There are 8 hidden switches. A switch that is on adds its own fixed numbers to the row, and there is some noise. The rows also spread widely along 14 directions, which tell nothing about the answers.
Known rows, each followed by its switches (1 for on, 0 for off):
[ 12 -24  -3  14  50  14  -4 -46  12  11 -20   4  48  26 -41 -21  29  -8
  -7 -35  35   1  28  45 -25 -28  -1  14 -13 -35 -13  -5   6   6 -22 -18
  27  -6 -26] | 1 0 1 0 0 0 1 1
[-28  -9  -5   6   1  26  11  -4  71   8  36 -43  39  32 -12   3   9  30
  -7 -13 -25  26  64 -15   5 -12 -35  28 -42 -21  -5  10 -28 -15  30  12
   6 -34  47] | 0 0 1 0 1 1 1 0
[ -4   0  29 -39   3 -21 -36 -55  10 -16  34  -1   7 -21 -38  45  26 -14
  14 -19 -11   0  12   6  16  14 -21  10   3  19 -30  19   7  46  -6 -41
 -17  -1 -19] | 1 1 0 1 0 0 0 0
[ 18   2 -19   2  -4  -6  42  -2  -6 -32 -71   0  59  25  42 -86  24  27
   4  93  14   9 -46 -19 -69 -20  21  -1  -8  12 -10 -51 -28 -62 -25  33
  14  24  19] | 1 1 1 0 1 0 1 1
[ -4  16  18 -20 -62 -25  28 -36  35   4 -16   3  10  47 -23  51 -16  41
 -19  29 -17 -18  51 -34   8 -28  57   1 -21  54 -31 -26 -44  23  26 -26
  39  19 -22] | 0 1 1 1 1 0 1 0
[-31 -26  -3 -14  38  -5 -11  16  36  13  14  -2 -12 -27   2  45 -33   0
 -36  22 -13   8 -12 -37  10  33 -75  12  21  54 -52  17  13 -19 -12  -4
 -54 -11   9] | 0 1 0 0 0 1 0 0
[ 29 -25 -33  16   9   3   3 -21  40 -49 -14 -34  18   6  42 -37   2   2
  -3  38  33  -7 -22 -61 -58  14 -62   8 -18 -10 -22  11  -4 -23 -28  20
  16 -34  27] | 1 1 0 0 0 0 1 1
[ 33  21 -30  -6   0 -29  33  21   3   8 -38   6  15 -11 -13  16 -17  23
  -9  71 -22 -11 -11 -39 -32 -17   8 -17  14  68 -74 -40 -18 -42   6 -28
   8  50 -23] | 1 1 1 0 1 1 1 1
[ 68 -28  23  18   3 -18  34 -77  40  40  -8  -7  52  -1  33 -43   7  23
 -11   4  43 -19 -33  27 -45 -12   9  33  22   0  17  -6  16 -37 -14  47
  19  -1 -22] | 0 0 1 0 0 0 1 1
[-72  -9  62  34  -7   5  -4 -14 -11  66  23  -9   0   2  79 -60 -18  20
  15  20  11   6  23 -12  53 -61   4  55  10 -27  21  56  22 -25  -6  -8
 -51 -32  31] | 0 1 1 0 1 0 1 1
[ -2 -34 -12  19  59   0  18  16  29   4  14 -15  50  10  -1  -4 -15  48
 -23 -33 -29  27  42  -2  24 -51 -33  17 -19  -2 -21   5  -7 -14  27  -6
  25 -30   5] | 0 0 1 1 1 1 1 0
[-27   4  -7 -32  29 -11 -11   4  52   9 -29  18 -17  -7 -24  21 -46 -17
 -63  34   4  -8  13 -23 -26 -14 -22  19 -14  56 -37  32 -46 -11   3 -33
 -23   6 -10] | 1 1 1 1 1 1 1 1
[-26 -19  13   6  41   7  29   7  18  -1  -9  29  59  27 -11 -19   6  35
 -12   0 -46  20  39  31  21 -48  22   8  -9   4 -13 -36 -16 -21  10  -2
  -4  12  11] | 0 0 1 1 1 1 1 1
[ 61 -29  -1  32  37  31 -25 -23 -11 -31   0  22  32 -16 -10 -21  10 -19
   3   9 -25  -7  10  36  11  -2  35 -18 -10 -35 -49 -34  17 -38 -25   3
 -37  26   1] | 1 1 0 0 1 0 1 0
[ 66 -24  19  43  29   4   5 -33  14  13   6  51 -19 -33  42  -7 -19 -30
   9  30 -32 -62  12  -6 -15 -50  58  -6  34  19 -59   7 -14 -49 -18 -21
 -24  28   0] | 1 1 1 0 0 1 1 0
[-18  48   9  -3 -15   9 -49 -21  10  -2  29 -39 -12 -37 -40  -9  -2 -43
  -3  27   4   4  32 -15   0  32 -37  14 -22 -21 -34  20   7   3  -3 -41
 -45  11  24] | 1 0 1 0 1 1 0 1
[ 19 -18  29  -9  48 -25  -2 -27  23 -13  -8  63  -4 -24  26  -3  -3 -14
 -12  10 -26 -33  -4  -3 -15 -60  32   4  16  41 -33  26 -39  -5 -11 -32
  -7  12  -8] | 1 1 1 1 1 1 0 0
[ 28 -34  26  28  16  15 -21 -65  17 -20  -5  38  31  16   2  -5  37 -25
   8  -7  -4 -50  31  36  -6 -21  44   4   3 -38 -30 -13  24   0 -53 -15
  -1  12  -3] | 1 1 0 0 1 1 0 0
[  7  -9  23  63   2  13  -2 -43  -2  11   8 -28  46  19  34 -56  12   9
  24  12  27 -18  42  -4   1 -33  -6  36  -6 -72 -25  12  48  -3 -34 -26
  12 -16   8] | 0 1 1 1 1 0 1 1
[ 16   7   7  -2 -35 -19  27 -11 -14  59 -23  11  21  19   1  47   4  39
  10  26 -12 -28   9  -1   4 -22  37 -12  33  55 -53 -35  18 -30  -6 -24
  15  26 -34] | 0 1 1 0 1 1 0 0
[-53 -17  32  -7   7  35 -37  -6  -5  51 -17   7   8  17  12 -12  -9   0
 -32  -1   8   9  18  46  44 -20  17  18  -7 -10   7  17  14 -42 -20   8
 -57 -22   8] | 1 1 1 0 1 1 0 0
[ 31   3  26  28 -19 -30  40 -58  56   0 -12  20  43  10 -23   6  24  24
 -17  34  -4 -48  26 -10 -29 -34  48  20   2   3 -38 -36 -17  19 -14 -31
  45  47 -28] | 1 1 1 0 1 1 0 0
[ -2 -37  16 -20  42 -50  17  -5  17 -12  -2  36  -5 -22  51  26 -21  32
  -9  42 -35 -15 -22 -53  -1 -33 -32  14  44  89 -44  20  -5   2 -17 -12
  -9 -10   0] | 1 1 1 1 1 1 1 0
[ 21 -30 -25  19  36  18  -7 -22   6 -54  -7 -15  41  26   8 -32  18   7
   5 -18 -12   6  33   0 -15 -29 -20  -8 -28 -27 -14 -11  -2  -6 -22  10
  40 -35  24] | 0 0 1 1 0 1 1 0
[ 37 -28  17   7   4 -13   1 -63 -15 -21 -33  30  37  37  -6  11  16  19
 -13 -32  29 -38  14  32  15 -31  48 -17  -1   7 -17 -39  25  27 -40  -9
  60  -6 -52] | 1 0 1 1 0 0 0 1
[-13 -23  12  75   4  -5  42  -8   8  15  16  -6  24   3  42 -20 -24  37
 -13  63 -16 -24  41 -51  28 -21  -5  27  30   5 -45 -39  42 -21 -21 -18
   1   8  17] | 1 0 1 1 0 1 1 0

New rows. What belongs after each?
[ 27  26  -4 -25 -48  -6  -2 -36  60   5   3 -22 -28 -15 -19  30 -32 -17
 -23  47  -6 -18  12 -45 -38  19  -3   4 -14  54 -34  15 -49 -19  17  -5
 -15  17   5] | 0 1 1 0 0 1 1 0
[-45   2  20  17 -23  13   3   6  -1   3  22  -6  35  22  -7   6   3  37
   3  -1 -37  12  50   8  69 -14  11  -2 -20 -10  -9 -35  19 -10  10  -5
 -14   4  16] | 0 0 0 0 1 1 0 1
[-16 -18  28  -8   5  -8 -13 -29   1  22  -7  38  -7  24  16  26 -14  -2
   1 -13  -8 -25  32   3  25 -46  34   3   9  29 -25  28  -4   6  -5 -34
 -10  -9 -19] | 0 1 0 1 1 0 1 1
[-16  -3  28  -9   3  31 -20 -15  28  39  54 -15  31  -1 -65  48  -8  11
 -21 -18 -40  40  56  44  69  37  -3  18 -15  -1 -31 -24  17  -8  27   4
 -66  14   7] | 0 0 1 0 1 0 1 0
[ 71   2 -10  -7 -26  -6  18 -23 -25  46 -16 -37  39   2  50  -7  -4  42
  15   9  26  -1 -36   2 -20 -10   4  -8  22  34 -12 -12  25 -72   7  34
  21 -21 -11] | 0 0 1 1 1 0 0 0
[ 22 -34 -16  -1  29  -6  44  10  49 -25  19  -8  63  31  14  13  20  63
  17 -13 -41  23  13 -20  -7 -23 -26  -2 -18  19 -26 -21 -27 -14  27  31
  34 -23  25] | 0 0 1 0 1 0 1 1
[-11  -9  38  36 -17 -28  48 -46  35  26  30 -16  55  29  33 -10  32  61
  33  19 -14 -18  46 -35   4 -68  16  51  11 -11 -18   4  -2  24  10 -35
  49  -9   2] | 1 1 1 1 1 0 1 0
[  9  18 -38   7 -13 -13   7  -4   0  42 -37 -36  25  38 -57  67  -9  30
 -31   8  47 -21  42 -33 -20  -6 -18  -3  -6  22 -84 -21  22  17  -8 -75
  64   4 -60] | 1 1 1 1 1 0 0 0
[ 17   6 -22  -9  51  -7 -49   2 -29 -40 -19   5 -20 -36 -23 -17 -27 -43
 -25  26  10  10 -10 -16 -10  13 -29 -14 -18  18 -50   7  -7  -7 -20 -27
 -35   8   1] | 1 0 1 0 1 0 1 1
[ 50 -29  19  16   7 -19  32 -75  52  42 -36  23  54  15  24 -16  36   3
 -10  22  40 -54 -24  24 -79 -32  29  32  36   0 -10  -5   6 -37 -39  10
  27  17 -26] | 1 1 0 0 1 1 0 0
[ 17 -22  -8  22  29 -12  20  -6 -29  25  -7   7  47  19   8  17  33  29
  34  -9  -3  -6   2   1  -2 -21   0  -8  34  13 -50 -29  38 -17 -17 -20
  21  -2 -11] | 0 0 0 0 1 0 0 0
[ 64 -15   1  12  25  14  -7 -26   0 -50 -29  44  21  -8   3 -26   1 -22
  -5  41 -24 -21 -10  18 -17  -9  57 -25 -13   1 -48 -42 -20 -36 -28   8
 -22  43  -1] | 1 1 1 0 1 0 1 1
[ 29 -24 -41  40  30  -7  23  15   3  30  -2 -39  43  15  36  19 -10  42
  21  16   8 -18  13 -49 -28 -13 -78   6  30   8 -81   3  58 -33 -24 -24
  30 -29  -4] | 0 1 1 1 1 1 1 1
[-10 -34  31 -29  37  11 -19 -26  36  76  21  40 -24  13  15  92 -10 -13
   0 -47   5 -37  19  16  12 -18  -7   6  45  62 -51  61   2 -13  -7 -30
 -37 -38 -25] | 1 1 1 1 0 0 0 1
[ 63  16 -16 -28   0  -3 -19   4  -2 -63  21 -10  22 -24 -24  47  11  14
  26   2 -50   3   4 -15  13  17 -10 -46 -28  28 -79 -28 -14   1  19 -19
   0  13  -3] | 1 1 1 1 1 0 0 1
[-21  -9  47  28 -40  -8  48 -33   7  95  22 -17  54  17  39  -9  17  56
  29  48  -8  -1   7   4  21 -17  25  49  46   6  -8 -24  46 -46   4  11
 -33  19   3] | 0 1 0 0 1 0 1 0
[ 24 -52 -15 -22  42   0  17  -7  69   1  -6   0  38  25  19  35 -13  44
 -37 -20 -13  -1   2  -5 -16 -31 -37  15  -8  36 -18  22 -23 -25   7  26
  27 -47  -3] | 1 1 1 1 1 1 1 0
[ 35 -19 -27  -5  54 -13   2   1   8 -50  -8  -9  34 -14   8 -37  -5  23
  -4 -25 -14  15  -2  -5  -9 -53 -31  -6 -29   6  -6  13 -30 -10  12   2
  43 -28  -2] | 1 0 1 1 0 1 1 1
[-23   1  11 -32  17 -10 -21  -8 -17 -21 -13 -10  43 -10 -60  -1   0  19
 -45   9  -1  56 -12  36  38  41 -26   5 -26  11 -10 -49  16  10  -8  11
 -32  23 -12] | 0 0 1 0 1 0 0 0
[-59 -14  54  -1  16 -38 -11 -27  34  24  20  11 -23  -8  29   3 -25  18
 -32 -13  19 -14  22 -40  37 -69  -9  51 -11  16   4  78 -29  50  10 -49
   6 -34  -9] | 1 1 1 0 1 0 0 0
[ 46   3 -20  29  24   3  10   1   6 -57  19 -20  28 -25  16 -59  17  11
  38   8 -40   4  16 -23 -13 -45  -7 -14 -30 -27 -24  -5 -31 -24  15  -4
  27   0  32] | 1 0 1 0 0 1 1 1
[ 13  -5 -11  25 -29   6  28   2  42  11  32 -66  44   1  18   2 -33  65
 -28  42 -12  15  22 -39  26  24 -54  25 -12   6 -24 -30  35 -41  18  31
  -3 -19  19] | 1 0 1 1 1 1 1 1
[ 15  19 -10  20 -28 -26  18   1 -16   6  29 -70  71  -4  -3 -14  38  70
  55 -10 -20  21  18 -21  21 -39 -34   8 -14 -32 -24 -12  30   3  26 -32
  53  -3  -5] | 0 1 0 0 1 1 0 0
[ 45  -7   7  -1 -24   3  -5 -82  62 -36  18  -5  22  -2 -28  32  28 -34
  -5  43  -3 -31   2 -10 -51  85 -23   0  13  11 -39 -41  21   1 -43  26
 -23  28  22] | 0 0 0 0 0 1 0 0
[-21   1  40 -15  -6 -10  -5 -51 -16   2  13   1  42  20   1 -23  37  12
  32   5 -19  19  28  26  15 -24  23  24  -2  -2   8  -9   5  13  -4  -4
  -9   0  15] | 0 0 1 1 1 0 1 0
[ 55  -5  15  25 -14  27   4 -48  58  46  23   5  10   7  14  21   2 -20
  19   8 -22 -48  45   3 -33 -23  41   7  13  -2 -51  15 -15 -46   5  -7
 -20   9  14] | 0 1 1 0 1 1 1 0
[ 27 -19   5  40  37  27 -16 -12  -5 -20  40   1  32 -15  19 -23  10 -13
  36 -11 -50  -7  40  15  24 -17  -8  -8   3 -37 -41  -1  33 -32  -8  -8
 -32  -2  35] | 0 0 0 1 1 1 1 1
[ 50 -31  23 -21  20   5   0 -70  80  -1  25  19  20  13 -13  49   6  -7
  -7 -32 -11 -27  22  17 -26   2   2  10  -4  19 -32  23 -23   9   0   8
  -1  -9 -17] | 0 1 1 1 0 0 1 1
[ 27   1 -15   3  50  26 -25  -8  32 -57  -4  17  16   7 -22 -17  18 -39
   3 -31 -33  -7  55   9 -33 -46  22 -24 -47 -25 -32  16 -66  -9   8 -28
  17  -6  34] | 0 0 1 1 1 1 0 0
[ 36 -21  -1  37  -7  36   7 -54  22  19  -3   9  28  51   3  10  31 -16
  34 -15  -2 -47  56  25 -26 -15  35 -10   9 -21 -37 -21  20 -25 -32   3
  18  -9   9] | 0 0 1 0 0 1 1 1
[ -8  10 -20  24  -1  14 -12  -4  23  -4 -31  -9   5  21 -57   3 -54  -2
 -75  13   8  -4  75  -7  17 -21  26   0 -45  -5 -37 -23 -20   0   8 -37
  20  17 -19] | 0 0 1 1 1 1 1 0
[-41  22  24  15 -18   1  29  -8 -18  50  -1  -9  31  21  16 -51  23  29
  35  17 -18   4  43  11  15 -79  45  23  10   1   9  -5 -13 -32  21 -28
   8   4   9] | 1 0 1 1 0 1 1 1
[-27  -3  -7  45 -23 -27  27 -33  -8  51 -35 -47  38  35 -13 -27 -30  56
 -52   7  85 -13  34 -22  16 -41 -11  41  -5 -19   1 -11  48  15 -13 -41
  71 -15 -62] | 1 0 0 1 0 0 1 1
[-32 -36 -13   5  24 -24  19   4 -28  36 -29 -14  52  42  -8  15 -19  67
 -35 -18  24  25  19   3  40 -31 -26  16   6  23 -14 -23  43   2  -4 -14
  42 -27 -42] | 0 0 0 1 1 0 1 0
[ 57 -51 -35  19   8   5  52  10  50  -4 -41   0  51  43  47   1 -17  69
 -27  22  -1 -22 -13 -26 -29 -36   0 -12  -8  30 -33 -35 -13 -67  -6  48
  49 -22  -6] | 1 1 1 0 1 1 1 1
[ 15 -22   9  18  39  20 -15 -10  29   9  37  14  -8  -2   7  42   5 -18
  29 -40 -26 -26  42 -15   6 -32   0 -11   0  -2 -67  38 -19  -3   7 -38
  -8 -23  13] | 0 1 1 0 0 0 0 0
[-16  11 -14   4  23   4  -7 -23  24   8 -22 -11  14   9 -48  -6 -24 -23
 -47  17  35   7  31  -6 -32  11 -22  17 -20   2 -33   0 -13   2  -9 -28
  -1   7 -13] | 0 0 1 1 0 0 1 1
[-47  19  19  35  12 -23  18  11 -63  36 -24   8  18 -12  23 -60 -16  18
  -4  82  -4  13  13 -18  28 -42  35  23  31  20 -28 -33  20 -32  -9 -43
 -28  37   5] | 1 0 1 1 1 0 1 0
[ -6  12 -27  46 -33  43  -3 -13  -9  35 -17 -57  53  66 -28  13  28  11
  18  -2  38 -12  71  -4 -10  -6   5  -2 -19 -59 -57 -27  43 -17 -17 -47
  37  -9  -4] | 0 1 0 1 1 0 0 0
[-54  -2   7 -24 -66  38  -8  -4  45  25 -30 -15 -12  63  -6  45 -57  16
 -72  46  -3   1  56 -15  37  21  23   6 -33  46 -13 -18 -18 -33  -3  21
 -39 -15  16] | 0 1 1 1 1 1 1 0
[ -3  21 -21  48  -7   2  23  19  13   5 -31 -32  23  13  25 -72 -31  24
 -11  33  10  -7  40 -45 -24 -84  10  14 -38 -30 -21  19 -37 -36  19 -39
  41  -3   9] | 0 1 1 1 1 1 1 1
[-19  24   7   6  32 -40  18 -20  -7  68 -10  -6  18 -32 -30 -28  -8   6
 -17  22  14   8  15   1 -20 -52  -5  42  28  26 -20  15  -4  -7  14 -66
   9  29 -37] | 1 0 1 1 0 1 1 0
[  5   2   3   6 -13  27 -20 -58  -3  25 -21   1 -24  32  43  -7  12 -64
  26  38  36 -37  21 -23 -65  11  14   1  27  18 -29  27  -1 -40 -45  -2
 -25 -25  36] | 0 0 1 1 0 0 1 0
[-19  16 -14  40 -41   2  14   1  -5   2 -43 -31  -8   8  63 -59 -39   5
 -23  86  39 -26  -2 -73 -29 -22  -3   7  -1   7 -19   1  -3 -53 -28 -12
   9  -1  22] | 0 1 0 1 0 1 0 0
[ 20 -23  45  17  -1  -2  12 -49  -2  11  49  -8  53  -1  71 -20  54  40
  64  -6 -34 -10   7  16  20 -31   2  19  33 -14   4  -2  42 -26 -11  26
  -1 -32  38] | 1 0 1 1 1 1 0 0
[ 19  -7  24  -3  60  -4  -8 -10 -13  31   2  24  34 -38 -20 -25   1  -8
   2  11 -27  25 -10  45   3 -24  15  16  14   1 -37  -4  -1 -35   6 -20
 -55  41 -13] | 0 1 1 0 1 0 1 0
[ 33   8  24  -3 -21  20 -11 -42  45  55   9  24 -29 -24  32  20 -33 -56
  -2  62 -14 -53   5  -6 -37  23  29   8  45  47 -51  22   0 -78 -13  -1
 -88  30  18] | 0 1 0 1 1 1 1 1
[-74   4  19   3 -56 -12  13 -40  -1   3 -35  -5  34  70   3 -19  34  29
  12  46  17 -12  40 -21   3 -29  11  26  -8  -5   7 -21  13  22 -38 -20
  27  -4   6] | 1 1 0 0 1 1 1 1
[  8  40  21   1 -80  41  -3 -38  48  -2  16 -11  -2  21  12 -17  11 -16
  11  31 -31 -26  64  -6  -3 -30  91  -8 -40  -5  10  -2 -69 -53  40   4
 -14  11  53] | 1 0 0 1 1 1 0 0
[ 15 -10  35  23 -28  -3  14 -47  31  56  13  12  -2  -4  31  24  -2   3
   0  33   2 -52  12 -12  -4 -11  29  20  40  28 -39   0  17 -30 -22  -9
 -17  10  -5] | 1 1 1 0 0 1 0 0
[ 10 -13 -18 -11  36 -11 -29 -15 -43  -5 -22   1  26   2 -28  13  27 -14
  22   9   7  11  -5   6 -21  12 -32  -5  16   7 -60 -11  38   4 -37 -34
  -9  13 -17] | 0 1 0 0 1 0 1 0
[ 16  -3   6 -49  14 -44   1 -55  -9  12  21 -21  48   9  -9  29  69  20
  67 -18  -4  20 -14  -1 -38   5 -52  15  28  37 -18  11  15  27  -4  -4
  25 -22   0] | 0 0 1 0 1 0 1 0
[-23  16 -39   5  28  -5   3  54 -29  13 -72  11  22   8 -52   2 -28  18
 -52  41  12   8   5   0   2 -27   5 -20 -15  29 -67 -47  -5 -33  -8 -54
   9  45 -46] | 1 1 1 0 1 1 0 1
[ 69  29   0 -22  -1 -55  18 -63  41   3   1   5  22 -33 -31  17  21 -13
  17  32  -8 -35  -5 -13 -78  -9  -1  12  27  53 -48  -2 -24   7   6 -36
  28  40 -25] | 1 0 1 1 1 1 1 1
[-20  11  32  32 -69 -19  19 -64   7  64 -20 -18  31  40 -12  -3  -2  35
 -20  38  52 -34  37  -3  16 -20  38  44   9 -13  -9 -22  42  10 -21 -34
  22  23 -46] | 1 1 0 0 1 0 1 1
